There are 2 nested groupings, the coarsest first. Each group lies inside one group of the grouping before and may be the whole of it. The rows also spread widely along 6 directions, which tell nothing about the answers.
Known rows, each followed by its group in each grouping:
-3  2  2  -4  32  12  17  -13  -6  15  30  24  -34  -46  1  6  -11  12  5  37  -2  -9  -2
lilun j_862
-8  20  -10  5  24  22  -12  -23  14  30  27  22  -9  -36  -10  -1  -23  -13  -3  20  -38  4  -10
lilun j_785
-7  5  -6  1  27  18  -3  -23  11  34  21  27  -24  -39  -1  5  -12  2  3  29  -24  1  -18
lilun j_831
-3  -9  -28  11  13  15  -6  -3  -4  18  13  22  1  -17  2  -7  -3  20  -13  -2  -6  -9  -23
Vom j_201
-1  24  3  -10  27  7  5  4  7  23  33  25  -7  -29  -7  12  -17  19  -7  28  14  -18  -20
Vom j_692
-22  13  -25  6  15  18  4  10  -5  23  14  -12  -15  -25  -14  9  -27  11  -2  -1  -36  -13  17
Rap j_156
-24  -6  -14  22  12  5  5  -5  3  29  6  1  -18  -20  0  -4  -1  13  -10  17  -44  -7  -11
rida j_122
-28  3  -20  5  21  22  11  16  -11  23  14  -20  -19  -38  -15  5  -12  4  -9  16  -44  -14  3
rida j_272
-19  1  -34  4  8  37  0  6  -6  20  15  -10  -10  -21  -7  -6  -9  -9  4  4  -53  3  15
lilun j_781
-3  7  4  -4  21  12  31  10  -3  40  11  3  -30  -32  6  23  7  24  -10  43  1  -24  -3
rida j_983
-13  7  -30  -11  5  32  17  11  -7  36  6  -24  1  -24  -5  11  -8  22  -13  14  -14  -17  -1
rida j_756
-14  -7  -7  2  18  0  19  4  -11  13  9  5  -35  -9  1  10  -2  19  -3  11  -21  -9  29
Rap j_376
-3  3  -8  3  14  4  12  5  1  23  9  16  -15  -13  -2  6  3  12  -7  16  -9  -13  -8
Vom j_922
-14  5  -8  4  23  12  13  13  2  37  20  5  -10  -23  -5  2  -6  -8  -3  18  -25  -20  -7
Vom j_861
-10  -5  -10  4  15  22  8  -9  2  25  12  19  -25  -26  4  -2  4  -2  9  22  -30  -3  -5
lilun j_862
-12  4  -28  -11  -4  26  25  28  3  43  6  -29  -5  -13  -11  9  9  32  -13  6  -19  -24  7
rida j_122
-10  -26  -36  18  27  16  22  4  -32  17  19  5  -15  -35  12  -10  -8  8  -6  16  -15  -8  -18
Vom j_201
-15  -7  -6  2  6  14  15  12  10  32  -8  4  -22  -13  -2  8  19  19  -4  17  -33  -16  -5
rida j_272
-24  -4  -10  18  4  5  1  -2  13  35  3  -4  -17  -14  -5  -3  5  7  -9  14  -55  -10  -11
rida j_122
-19  7  -10  -3  12  17  28  24  -14  23  11  -22  -25  -32  -7  12  -3  24  -10  20  -12  -22  16
rida j_983
-34  -1  -4  23  29  1  18  2  -17  14  18  -9  -39  -44  -5  1  -9  -2  -2  31  -45  -5  12
rida j_983
-4  9  -14  -8  7  18  12  17  5  27  12  15  -6  -13  1  5  4  16  -4  12  -1  -13  -18
Vom j_692
-10  5  -14  -9  17  25  34  11  -12  45  13  -22  -16  -37  -9  16  -7  6  -11  38  -26  -19  2
rida j_756
-16  -12  -14  4  11  12  -1  0  3  7  5  7  -30  -19  3  -7  6  13  10  4  -30  1  12
lilun j_831

New rows, each followed by its group in each grouping:
-11  -8  -24  -2  6  30  12  3  -9  13  10  7  -22  -24  3  -4  5  8  5  7  -21  -6  8
lilun j_862
-9  4  -2  -1  32  -5  21  16  -3  19  21  16  -20  -19  -2  6  -3  18  -2  19  5  -25  1
Vom j_861
-26  -15  -32  24  22  22  -9  -11  -21  -1  18  13  -19  -28  6  -14  -14  1  8  2  -44  13  7
lilun j_781
-14  -1  -1  2  14  18  10  -8  7  25  11  18  -28  -29  1  -4  9  -10  8  25  -39  -4  -2
lilun j_862
-38  -8  -23  31  5  16  -4  1  -11  13  -1  -12  -16  -22  -2  -11  2  3  -4  -5  -54  4  11
rida j_983
-30  8  -14  14  25  -6  -1  8  -9  -1  27  -11  -18  -31  -15  -1  -27  40  -11  3  -13  -12  8
rida j_122
-26  -10  -34  25  10  25  14  3  -21  21  4  -10  -13  -29  8  0  -3  18  -6  9  -27  -3  -3
rida j_983
-30  1  1  6  14  -9  17  18  2  11  17  -21  -32  -22  -20  0  -1  16  -6  15  -45  -16  24
rida j_122
-21  -20  -37  27  15  11  10  4  -25  10  3  4  -12  -19  4  -12  -5  5  -1  0  -27  0  -5
Vom j_922
-25  0  -7  -3  -8  7  17  27  14  29  -1  -28  -22  -6  -15  5  16  15  -7  7  -51  -18  20
rida j_122
-20  1  -28  5  7  17  13  24  -25  5  10  -23  -12  -25  -1  9  -6  46  -7  -1  8  -15  18
rida j_983
-22  6  -21  -4  9  23  8  19  0  19  5  -16  -11  -23  -12  9  -2  27  -12  3  -24  -16  3
rida j_272
-22  19  -12  -16  8  20  11  23  1  24  17  -33  -10  -27  -20  14  -12  12  -14  11  -29  -16  21
rida j_756
-5  -3  -6  -15  21  19  28  5  3  32  15  -1  -34  -35  -3  9  3  2  5  39  -24  -13  10
lilun j_831
-20  0  -26  10  14  32  -10  -12  -9  10  27  7  -8  -38  -5  -12  -18  -3  6  0  -30  3  -5
lilun j_862
-14  0  -25  -2  14  18  28  17  -12  34  17  -22  -13  -29  -4  11  -10  36  -13  19  -9  -22  0
rida j_122
-14  6  -23  -2  24  27  10  8  -14  14  29  -8  -22  -36  -5  6  -16  6  5  18  -28  -3  18
lilun j_781
-32  7  0  19  20  -1  2  -1  -4  13  16  -1  -27  -30  -7  4  -8  14  -6  14  -33  -6  9
rida j_983
-18  -1  -12  1  13  13  21  5  -10  27  7  -12  -18  -28  -2  8  0  17  -11  22  -27  -14  5
rida j_756
-26  -1  -37  15  15  31  19  9  -23  27  10  -23  -9  -32  2  5  -8  14  -10  12  -25  -9  0
rida j_983
-5  -5  -1  -7  39  -4  33  12  -27  -8  30  8  -49  -33  10  14  -8  34  11  37  8  -10  31
lilun j_781
-27  -3  -20  12  14  16  4  10  -7  20  7  -10  -16  -29  -10  -1  -5  8  -6  9  -45  -9  -2
rida j_272
-16  9  -8  0  22  17  15  9  2  35  9  -6  -19  -35  -9  13  -5  11  -8  28  -28  -18  -8
rida j_272
-18  0  -37  -2  1  28  8  23  -9  24  6  -16  5  -10  -11  1  -8  8  -8  -13  -23  -14  4
Vom j_922
-20  18  2  9  26  -5  2  -4  6  28  30  3  -23  -35  -12  7  -17  24  -15  28  -21  -16  -6
rida j_122
-16  9  -4  -1  12  5  7  3  3  13  9  -2  -18  -20  -5  9  -3  32  -12  13  -13  -12  4
rida j_756
-19  -11  -20  13  18  18  5  -5  -11  13  17  8  -32  -25  1  -5  -2  -9  9  23  -55  6  11
lilun j_781
1  11  -1  -24  24  22  18  3  11  41  26  6  -27  -41  -12  19  -10  5  3  38  -13  -15  0
lilun j_831
-8  -11  -28  -3  7  33  9  3  -1  29  6  3  -18  -25  5  -1  6  12  6  8  -21  -1  -2
lilun j_831
-2  -8  -20  -1  17  13  30  17  -19  26  9  1  -17  -19  6  9  2  20  -4  22  0  -19  -4
Vom j_922
-17  6  -32  5  1  35  -17  -5  10  24  12  3  -7  -15  -4  -3  -5  -3  4  -5  -50  4  4
lilun j_781
